There are 10 hidden switches. A switch that is on adds its own fixed numbers to the row, and there is some noise. The rows also spread widely along 16 directions, which tell nothing about the answers.
In the rows, zero is written as 128.
Some rows, each with its switches (1 for on, 0 for off) after it:
[ 94 116 126 135 139 126  89 154 116 147 157 141 154  96 149 126 107 158
 107 179 158 115 127  96  99 127 107 157 126 107 124 145 124 103 136 142
  77 144 122 156  55]	1 0 0 0 0 1 0 1 0 1
[137  62 104 124 146 134 165 128 102 132 195  91 141 102 182 157  90 136
 154 173 145 181 170 110  97 132 170 101 100 149 126 150 130 114 144 155
 145 103 160 129  83]	1 0 1 0 0 1 1 0 0 0
[ 92 142 157  74 103 150 106 166 135 142 134  69 138 147  94 156  64 119
 154 113 137 126 105 124 138 185 118 162 112  92 125 142 130 109 143 141
  87 129 108  42 150]	0 0 1 1 0 1 1 1 0 1
[128 201 123 116 105 108  86 199 169  84  80 182 154 147 126 162 102 151
 160  95  72 100 108 115 157 226 122 158 113  65  98 138 135  51 146 127
 129 111 100 137  95]	0 0 1 1 1 0 1 1 1 1
[103  97 188 127 120 177 155 116 109 165 183  94 118 130  91 104  87 106
  83 203 145 110 136 147 115 110  92 154 148  95 113 136 140 155 139 141
  83 180 120  90 134]	0 0 0 0 1 1 0 1 0 0
[ 96 165 114 100 127  83  96 171 104  71 103  54 178 173 122 159  81  86
 117  81 104 115 132 113 183 182 131 124 127 171 122  87 152  76 175 152
 111  96 104 156  63]	0 1 1 1 1 1 0 0 1 1
[114 110 153 145 139 129 100 176 120 124 155 126 145  91 161 172  91 174
 143 161 159 139 135 116  92 124 120 115 146 150 140  93 153  90 164 157
 105 113 110 135  78]	1 0 1 0 0 1 0 0 0 0
[ 77  92 152 128  91 157 101 194  90 141 174 123 159 106 141 139 107 161
 146 169 146 137 114 103  94 101 104 128 147 138 131 114 170 119 101 150
  86 115 118 141 134]	0 0 1 0 1 0 1 1 1 0
[ 88 143 136 113 101 175 131 168 150 104 126 166 147 121 125 149 134 144
 164 131  73 149 131 126 122 200 134  88 135 118  89 109 155  81  89 165
 142 112 129 165 109]	1 1 1 0 0 0 1 0 0 0
[ 78 138 124  48  69 123 101 190 125 124 143  82 176 125 122 150  88 116
 130 102 168 140 124  94 148 113 124 130 147 185 147 113 146 144  65 163
 129  90 100 151 116]	1 0 1 1 1 1 1 0 0 1
[ 80 130 137 140 119 174 137 119  83 157 143 101 179 135 126 147 143 162
 123 167  94 113 163 135 132 180 124 154  68 106 110 127 132 103 136 135
  92 141 187 159  53]	1 1 0 1 0 1 1 0 0 0
[ 96 192 163  85 113 154 167  88 134 179 123  91 113 165  69  84 127 121
  80 127 109  66 103 162 158 164 139 149  99  74  86 162 101 145 179 113
 108 170 117  94 119]	0 1 1 0 0 1 0 1 0 1
[202 107 138  87 136 142 108 139 158 134 135 115 154  96 126 205  92 149
 147 129 163 131 182 131 133 166 152 126 104 150 137  96 128 123 128 120
 153 105 132 107  66]	0 0 1 0 0 0 1 0 1 1
[152 121 177 136  83 161 134 162 138 157 160 166 143  94 121 131  88 183
 123 185 151  99 141 131  83 127 108 163 129 104 109 126 134 121 139 142
 111 142 107 104 108]	0 1 0 1 0 1 1 0 0 1
[163  96 135  80 103 155  51 160  84 122 153  90 150 124  96 192  91 104
 108 100 151 124 142 135 132 133 156  86 139 190 140  51 162 136 105 118
  90 133 106 102 109]	0 1 0 0 1 1 1 1 0 1
[107 170 136 127 151 113 127 108  98 170 127 132 133 117 137 144 148 178
 101 130 127  97 146 140 150 138 153 131  93 121 134 131 128 110 175 126
 149 134 153 198  30]	0 0 1 1 0 1 1 0 0 0
[171  88 128 102  80 142 124 211 168  59 161 140 156 130 119 168  65  80
 143 134 133 170 113  84 122 142 115 101 187 136 114 101 154 129  77 156
 118 120  86  92 162]	1 1 0 0 0 0 0 1 0 1
[ 92  88 103 144 130 135 144 170  82 104 160  88 121 132 193 127  68 140
 201 163  92 151 137 114  86 167 157 116  84 118  91 166 143  54 180 154
 109  90 119  99 133]	1 0 1 1 0 1 0 0 0 0
[104 153 165  89 112 139  96 139  99 145 113  70 147 195  65 169 129 120
 105  96  80  92  97 144 168 194 144  96 108 122 108  70 137  96 180 112
  77 148 125 103 124]	1 1 1 0 0 1 1 1 0 1
[132  88 158  85  62 123 116 183 134 156 155 104 141 127 127 116  86 156
 145 169 163  84 112  99  88 106 132 134 117 146 103 114 107 106 146 125
  84 109  82  79 154]	1 1 1 0 0 1 0 0 0 0
[ 57 159 122 119  99 131 143 160  82 118 158  95 122 153 132  97  99 121
 127 106 122 145  91 129 125 125 155  94 126 146 125 130 144  94 174 151
 108 131 106  94 145]	0 0 0 0 1 1 1 1 0 1
[134 130 127  91 111 117 126 202 122 122 136 113 114 143 145 155  89 173
 174 109 131 128  75 109  99 107 152  80 148 151 108  96 154 120 169 137
 113  81  71 127 167]	0 0 0 1 1 0 1 0 1 1
[155 155 125 121 112 114 144 165 145 112 133 133 131 138 127 173  89 123
 143 112 112 139 108 118 157 186 146 180  88  31 130 194 120  96 160  91
 125 145 139  60 137]	0 1 1 0 1 0 0 0 0 1
[134 130 106 111 114 170 105 151 112 113 162  97 159 126 103 157  75 102
 117 124 143 142 117 127 123 185 136 143 119  96 111 143 129 134 123 138
  70 147 133  65 110]	0 1 1 1 0 1 1 1 0 1
[128 131 147  88 135 127 114 145 117 167 113  51 161 169 124 178 124 173
 143 142 103  72  98 113 147 150 115 164  87  78 100 124 128 141 175 103
  71 113 135 147 117]	0 1 0 0 0 1 1 0 1 1
[121  75 104  94 145 108 102 121 104  76 152  87 116 130 153  83  48  39
 126 158  91 106 198 118 136 168 159 107 127 161  67 162 158  83 118 150
 153 110  69 161  81]	1 1 1 0 0 0 0 1 1 1
[154 173 133 154  92 132 146 172 109  77 141 126 177 141 150 159 111 135
 101 135  95 107 127 126 153 108 110 145 159 115 115 117 183 172 122 135
 147 115 115 199 108]	0 1 1 0 1 1 1 0 1 1
[ 65 100  96  95 123 186 127 119  70 151 184  86 113 130 119  97 100 113
 131 145 123 146 115 134  93 155 168  97  97 114  85 176 125 120 117 137
  77 150 137  93 137]	1 0 1 0 0 1 1 0 0 1
[ 67 131 131 108  70  87 127 234 134  87 153  93 177 177 124 120  77 112
 137 135 123 140  56  62 128 140  97 126 174 118 105 126 139  90 145 174
  76 108  91 119 155]	1 1 1 1 0 1 1 1 1 0
[122 158 123 101 102 120 120 172 138 121 152 144 155 156  71 146 114 113
  78  99 138 147  61 105 144 162 136 100 168 102 121 112 118 124 139 141
  86 167 125 106 112]	0 1 1 1 0 1 1 1 0 1
[106 112 114 138 133 201 163 143  57 137 180  87 126 103 183 179 103 173
 191 135 102 180 139 156  91 138 171 100  82 121 120 144 179 138 142 147
 124  98 154 108 143]	0 1 0 0 1 1 1 0 0 1
[135 128 135 127 144 146 153  85 112 145 158  90 143 139 114 114 108 122
  76 171 134 100 154 144 125 147 147 122 113 132  95 124 115 135 177 131
 111 151 134 138  60]	1 0 1 0 0 1 1 0 0 1

New rows. What belongs after each?
[109  48 152  71 143 119  79 149  82 166 161  69  92 149 113 154  84 118
 135 152 118 115 111 112 114 119 151  99 126 123 110 126 156 106 139 104
  81 139  92 122 164]	1 0 0 0 1 0 1 0 0 1
[ 97 108 129 108 142 116 168 122  87 145 184  97 133 145  91 134 124  86
  65 125 146 175 110 116 160 114 152  89 154 132 146 133 146 142 135 131
 124 167 153 145 100]	0 1 1 0 1 0 0 0 0 1
[157 105 165 168 144 137 112 129  48 115 163 111 134 132 125 202 104 115
 103 128  89 143 175 159 160 149 152 111 117 120 148 100 193 105 161 111
 150 163 154 138  84]	0 1 1 0 0 1 1 0 0 1
[132 126 141  81 111  70  94 147 114 147 123 128 119 147 122 155 123 125
 119 100 121 106 139 105 175 133 169 119  97 131 149 131 131  82 140  93
 163 133 118 150  94]	1 0 0 0 0 0 1 1 0 1
[169  97 169 113  44 156 100 203 129 123 161 117 183 122  85 197  95 141
 128 130 178 135 129 110 121 130 120 135 132 148 163  66 140 121 106 111
  86 139 132  41 145]	1 1 1 0 0 0 1 0 0 0
[123  81 133  98  54 119 132 180 115 148 197 161 123 111 130  99  89 134
 122 157 171 146 113  92  88  77 150 107 143 144 130 148 121 114 100 136
 131 143 101  89 153]	1 0 0 0 0 1 1 1 0 1
[142 135 160  93  68 149 142 162 199 138 138 219 119 116  97  93  98 134
 129 163 109 106 126 124  99 183 126 138 134  81  73 150  99  78 108 141
 138 152  88  89 128]	0 1 0 0 1 1 0 1 0 1
[ 93  55 148 109 112 164 111 174 112 146 175 104 157 117 122 131 100 136
 146 180 142 139 111 100  78 136 113 101 144 153 103  92 143  98 118 156
  54 112 110 112 132]	0 1 1 0 1 0 0 1 0 0
[ 84 115 118 129  66 186 133 136  82 112 150  94 200 159  83 118 121  79
  98 147 102 133 155 119 153 191 111 159  85 119 111 121 120  96  91 128
  60 169 183  92  96]	0 1 0 0 1 1 0 0 0 1
[160 103  95 158 134 146 153 142  66 101 179  96 125 163 143 136  99 123
 110 149  93 131  85 129  98 117 165  78 136 115  78 118 148 143 195 118
  72 139 122 122 150]	0 1 0 0 1 1 1 0 0 1
[ 29 137 153 134 109 164  87 177  60 134 149  76 150 135 141 153 107 153
 161 136  96 126 103 128 123 164 116 142  99  90 121 140 174  84 142 144
  64 129 132 107 140]	1 1 1 0 0 1 1 1 0 0
[136  61 174 113 106 163 111 167  98 182 188 137 128 122  95 179 114 174
 131 163 141 151 105 126  82 132 141  90 128 114 125  91 142 108 138 121
  77 167 139  79 145]	1 1 0 0 0 1 1 0 0 1
[ 56 157 193 105  92 129 118 176 146 145 110 150 114 131 123 121 122 162
 161 145  89  96 110 112 144 147  97 160 135  69 114 154 159  81 116 142
 144 126  97 159 150]	0 0 1 0 0 0 1 0 0 0
[183  71 146 105 128 119 151 124 137 131 162 125 134 147 112 138 101  93
  92 182 103 108 145 119 132 139 138 108 142 124  87 112 126 130 140 127
 131 142 119 152 104]	0 1 1 0 1 1 0 1 0 0
[167  79  93 144 124 105 109 151  73  73 171 125 147 131 152 140  61  72
 104 157  99 133 172 115 130 153 155 120 123 132  99 149 155  92 134 124
 126 137 113 144  81]	1 1 1 1 1 1 0 0 0 1
[ 78 122 115 173 113 142  90 187  61  69 183 159 108 123 142  87  55  93
 114 162  89 134 107 131  87 149 129 116 161  72  77 186 180  77 135 143
  83 174  79 111 144]	1 1 1 0 1 1 0 0 1 1
[139  68 144 120  90 131 156 136 124  96 158  77 194 153 118 103  62  79
 117 205 110 100 205 108 124 168 111 147 121 175  74 102 134  93 129 155
 120 103 117 141  74]	1 1 1 1 1 0 1 0 1 0
[ 92 144 141 109 127 142 121 136  85 141 164  91 125 107 140 146 101 125
 112 130 150 126 146 138 151 104 133 155 126 101 147 171 171 164 108 135
 144 146 133 152  98]	0 1 0 0 0 1 1 0 1 0
[112 117 131  80 103 101 115 176 147 135 160 113 150 123 131 125 109 130
  82 160 189 106  82  71 128  43 100 139 196 137 132 129 140 193  88 138
  99 122  88 198 124]	1 0 0 0 1 0 1 0 0 0
[141  65 165 133  68 141 115 190  77 137 167 172 117 112 140 167 120 150
 166 152  98 145 147 121 114 116 145 113 109 109 139 123 166  79  94 113
 142 145 137 112 159]	0 1 0 0 0 1 0 0 0 0
[171 100 103  92 117 121 139 150 121 153 145 117 144 150 145 163 127 161
 151 149 101 110 109 106 121 149 162 127  78  91  96 145 102 123 153  97
 111 111 148 130 124]	0 0 1 0 1 1 1 1 1 0
[146 165 187  91  82  85 108 177 143 144 133 150 125 154  92 150 102 141
  92 122 115  79 101 129 158 133 133 144 143  83 120 130 144 114 156 103
 142 154  84 123 129]	1 1 1 0 1 1 1 1 1 1
[132 104 134  81  99 143 151 150 136 153 133 125 123 158 126 129 137 145
 144 158  82  95  81  95 130 117 124 130 130  68  75 159 139 164  94 111
 112 121 115 180 181]	0 1 0 0 0 0 1 0 0 1
[138 138 149 150 118 146 148 128  77 110 146 107 122 174  78 146 103 100
  95 113  98 134 129 158 155 174 158  93 112 123 123 101 142  88 194 108
 104 177 142  68 120]	1 0 1 1 0 0 0 0 0 1
[116 128 131  59 183 106 110 133 167 111 121  75 125 142 113 173  81  82
 131 101 117 150 121 117 160 203 148  88 147 133 108 110 132  96 165 162
 127 112  94 128  78]	0 1 1 0 0 1 0 1 0 1
[133  54 150  72 101 145 174 136 167 186 159 160 119 118 114 107 122 155
 163 188 121 134 136  96  88 154 141 108 101 114  84 142  97  82 111 135
 132 123 128 116 131]	0 1 0 0 0 0 0 0 0 1
[110 186 144  88  73 108  64 195 165  87 103 186 113 130  93 130 102 114
 118  80 123  99 100 118 154 165 141 110 160 114 117 117 142  71 111 128
 134 150  64 118 123]	1 1 0 0 0 0 1 0 0 0
[173 125 161 115 107  97  99 168 126 145 130 159 122 112 144 171 113 171
 137 129 134  97 133 122 132 116 147 129 116 123 142 111 138  99 155 105
 149 122 100 133 105]	0 0 1 0 0 1 0 1 0 1
[133 159 109 163  79 142 155 170 139  52 140 153 162 132 149 118  83  92
 140 147  91 131 158 116 147 184 121 172 109  75 103 181 133  88 121 134
 146 134 133  94 109]	1 0 1 0 0 0 0 1 1 0
[118 118 153 122 125 123 138 147 149  78 157 145 110 109 137 102  40  61
 130 166 109 138 191 123 142 168 116 154 163  99 100 184 170  95  99 174
 191 135  84 136  97]	0 0 1 1 0 0 1 1 1 0
[159  78 201 103  83 116 152 172 159 145 148 125 142 142 116 148  85 138
 148 186 123 111 151 102 129 129  97 159 127 109 120 115 135  96 131 125
 144 127 108 100 141]	1 0 0 0 0 0 0 1 1 1
[129 140 107  90  82 108  98 171  99 135 162 129 134 124 136 109 103 123
  95 128 161  90  95  95 140  69 136 157 140  98 128 187 137 179  89 107
 120 144  99 152 136]	0 0 1 0 0 1 1 1 1 1
[ 61 143 164 112 110 144 156 161 101 111 148  45 178 158 138 178 104 107
 142 127  89 157 136 117 173 145 103 141 135 128 138 119 187 142 114 171
 144  99 139 159 126]	1 1 1 0 0 1 1 1 0 1
[ 60 159 109 107 150 145 113 147  99  68 135  25 149 163 135 121  64  73
 132 106 101 128 113 137 136 182 139  87 149 170  82 101 166 105 182 184
  81  95  84 121 104]	0 1 1 0 1 1 1 1 1 0
[ 75  74 202 139 104 120 164 154  58 158 170 107 106 176 116 125 120 136
 136 172  67 134 127 122 134 103 123  94 136 111 119 118 189  79 156 129
 145 152 125 155 172]	1 0 0 0 0 0 1 0 1 1
[151 188  87 116  88  92 100 186 164  63  98 198 156 139 154 152 123 128
 136  97  75 113 123 107 153 186 163 113 120 120 104 127 122  67 128 132
 165 106 107 175  77]	1 0 1 0 1 1 1 1 0 0
[ 96  95 103  92 124 152 119 149 144 149 148 152 142  98 159 133 130 162
 173 162 116 145 140  96  95 172 151 104  99 128  95 145 119  82  98 150
 124  94 136 158  87]	1 0 1 0 0 0 1 1 0 0
[105 210 163  99  82 160 123 149 130 160 101 137 158 132 104 144 142 200
 129 109 109  68 130 164 134 178 142 141  73 124 107 101 120  99 159 114
 121 122 124 121  80]	1 1 1 0 1 1 0 0 1 1
[145 108 112 111  99 107  30 197  97 106 133 132 164 132 126 187 115 134
 111 119 129 106 105  86 140 131 128 130 137 119 133 105 148 113  97 102
  78 137 114 165 105]	1 0 1 0 0 1 1 0 0 1
[159 151 126 151  52 130  91 186 110  82 150 153 209 110 108 160 101 127
  84 119 173 123 169 119 137 146 133 129 130 192 155  64 130  96 123 141
 117 139 139 107  40]	1 1 1 1 0 1 1 0 0 0
[192  83 148 116  83 148 113 149  96 136 159 156 145 140  81 150 135 123
  84 143 118 107 126 126 124 117 147  80 145 147 108  69 137 137 108 103
 106 166 128 135 124]	0 1 1 0 0 1 0 0 0 1
[135 128 141 121  81 111  85 181  99 134 129 122 168 171  77 156 140 136
  80 119 126  87  74  95 151 129 123 124 132 111 129  88 125 112 143  82
  51 164 127 127 126]	1 1 1 0 0 0 0 0 0 1
[ 82 101 101  34 139 122 166 121 132 182 150  79 123 166 117 138 147 125
 143 121 103 154  80 100 141 157 174  85  98 110  98 155  98 129 127 134
 118 112 157 151 135]	0 0 1 0 1 1 1 1 0 0
[176  78 142 125 121 127 175 139 125 121 182  71 177 147 133 178  89 101
 116 180 132 144 158 103 148 134 124 155 121 104 126 139 141 155 134 126
 131 126 163 115 106]	1 1 1 0 0 0 1 1 1 0
[132 115 146 149 126 132 166 158 139  88 170 131 135 124 147 136  79 107
 127 159 128 168 138 110 123 121 117 110 174 132 125 122 165 120 139 171
 155 124 107 133 116]	0 0 0 0 0 0 1 1 0 1
[154  41 118 112 105 172 150 137 103 122 181  89 149 124 141 133  95 103
 141 189 130 134 166 111  99 122 140 108 114 155  95 117 138 138  98 131
 100 115 135 116 131]	1 1 0 0 0 0 0 0 0 0
[144 118 149  94  90 122  85 186 168 152 118 219 140 136  97 144 131 167
 128 156  90  96  99  98 112 177 114 128 137  81  85 111 115  73 105 125
 105 146 107 163 109]	0 0 0 1 1 1 1 1 0 1
[138 144 102 138 124 162 113 146 126  83 132 141 167 139 103 151 123 105
  95 121 109 137 126 126 139 188 137  97 139 130 104  87 136 105 131 136
  85 148 145 140  72]	0 1 0 0 1 0 1 0 0 0
[ 97 109 156  75  70 165  72 222 144 101 130 102 143 140 119 161  61 126
 186 135 101 112  88  99 109 162  97 149 147  90  90 126 168 107  81 139
  67 103  64  88 208]	1 1 0 0 1 0 1 0 0 1
[183 106 129 108  94 128 124 187 166 136 152 152 180 117 140 202  92 164
 155 159 131 138 126  90 115 179 124 180  99  63 118 153 109 113 116 126
 115 116 147  97 103]	1 1 1 1 0 1 1 1 0 1
[ 84 123 131  95  70 145 165 133  62 157 139 123 106 164 129  62 134 132
 141 145  61  81 130 132 134 115 151 111  89 120  73 168 142 121 110 121
 150 129 116 173 160]	0 0 1 1 0 1 0 0 1 1
[ 67 143 187 121  92 132 112 143 110 152 151 176 135 137  58  99 128 113
  64 141 106 119 128 141 138 170 125 103 156 125 115  99 144  64 131 148
 123 191 117 138  81]	0 1 1 0 1 1 1 1 0 1
[157 106 159 106 112  91 144 129 111 119 159 101 106 140 119 128  66  77
 110 130 135 128 166 130 158 130 162 126 118 141 142 140 135  94 170 120
 172 149 103  77 114]	0 0 1 0 0 1 0 1 0 1
[166 130 117 123 103 183 140 149 158 106 151 169 160 112 100 152 110 135
 128 135 138 159 142 128 109 189 140 104 129 124 107 106 119 110 111 142
 121 142 147  94  90]	0 0 1 0 0 0 1 0 1 1
[117 112 179 137  77  95 122 184 143 148 162 186 137 130 102  84  84 153
  86 193 143  93 107 104  87 122 103 134 164 125  99 114 115  66 171 145
  96 158  72 119 104]	1 0 1 1 1 1 0 1 0 1
[109 162 111 127 124 118 101 200  98 109 143 155 133 110 177 174 111 168
 142 110 116 136  94 115 121 111 141 112 146 119 132 135 178 134 123 144
 131 101  95 189 107]	1 1 0 1 1 1 0 1 0 1
[ 88 100 153 146  50 157 137 173  68 122 177 106 152 118 151 116  81 124
 142 182 124 120 161 120 116 113 111 192  88  98 130 175 155 107 100 125
 107 142 136  84 150]	1 1 0 0 1 1 0 0 0 0
[ 66 169 140 139 133 109  89 184  95 103 137 159 105  94 161 144  79 150
 147 105 131 147 130 127 131 129 135 128 146 121 151 148 193  72 141 155
 156 119  83 158  95]	0 0 0 1 1 0 1 0 0 1
[107 114 148  83  78 132  87 202 124 141 160 158 120 128  91 162 105 129
 130 105 145 160  76 110 120 141 146  95 151 109 144 117 134  90 106 126
 100 157 112  74 163]	0 0 1 0 1 1 1 1 0 0
[196 137 122 138 134 159  94 159 154 124 149 192 126  47 189 176  87 194
 152 163 158 113 165 138  80 124 144 150 114 108 123 145 140 138 121 132
 146 110 100 132  69]	1 0 0 0 0 1 0 1 0 1
[186  40 103  49 112 131 135 136 129 125 177  91 141 136 114 153  87  79
 132 145 131 145 157  97 129 143 174  88 122 149  91 136 126 145  76 118
 143 117 127 124 128]	1 1 1 0 0 0 1 0 1 1
[131 141 134 110 101 156 154 166 117  95 138  83 144 147 156 149  66 126
 161 149  91 115 147 138 128 143 126 143 121 124  89 138 162 143 131 151
 139  88  97 133 139]	1 0 1 1 1 1 0 0 1 1
[137 123 107 119 119  94 118 199 137  89 169 157 151 121 152 153  86 135
 123 133 131 162 100  98 103 133 152  85 170 136 107 122 147 101 141 157
 132 114  96 157  97]	1 1 1 0 1 1 1 0 1 1
[135 147 146  72 100 103 144 119 122 149 130  60 172 146 114 143 113 115
  84 125 150  81 162 126 179 116 144 154  99 170 137 116 120 154 138 114
 147 113 125 153  67]	1 1 1 0 1 1 0 0 0 1
[125 111  80 129 104 130 105 145 104  67 139 113 177 145 125 117 101  70
 117 120 108 137 155  99 141 186 152  99 116 172  99 100 131  68 128 143
 105 122 128 130  68]	0 1 0 0 0 0 1 1 0 1
[116 109  86  82 142 184 134  99 149 165 148 172 131 125  83  99 157 132
 102 144 124 138 114 124  96 194 169  57 109 131  74 116  78 104 111 134
  77 161 153 130  67]	1 0 0 0 0 0 0 1 0 1
[212 154 114  84 107 157  89 153 139 114 102 146 129 148 115 209 125 153
 138  94  85  91 119 147 144 175 170 106  97 101  99  99 130 140 126  85
 120 126 119 127 125]	1 0 0 0 1 1 1 0 0 1
[ 82 138 170 143 101 165 180 116  84 106 155 103 133 156 126 101  88 100
 122 160  56 125 183 165 133 165 137 100 128 164  86 110 178  97 151 176
 170 121 109 150 108]	1 0 1 1 1 1 1 1 0 1
[ 98 161 124 104 128 108 165 157 145  96 140 122 144 139 147 138  98 119
 130 120 111 152 136 117 152 149 144 100 152 150 118 129 158 115 137 176
 181  91 107 181  82]	1 0 1 1 1 0 1 1 1 0
[141  67 109 156 113 120  88 181  55  82 189 105 154 124 156 135  79 101
 107 160 141 130 142 106 100  93 143  79 155 190 118  84 171 110 142 143
  86 130 102 139 100]	1 1 0 0 0 1 0 1 1 0
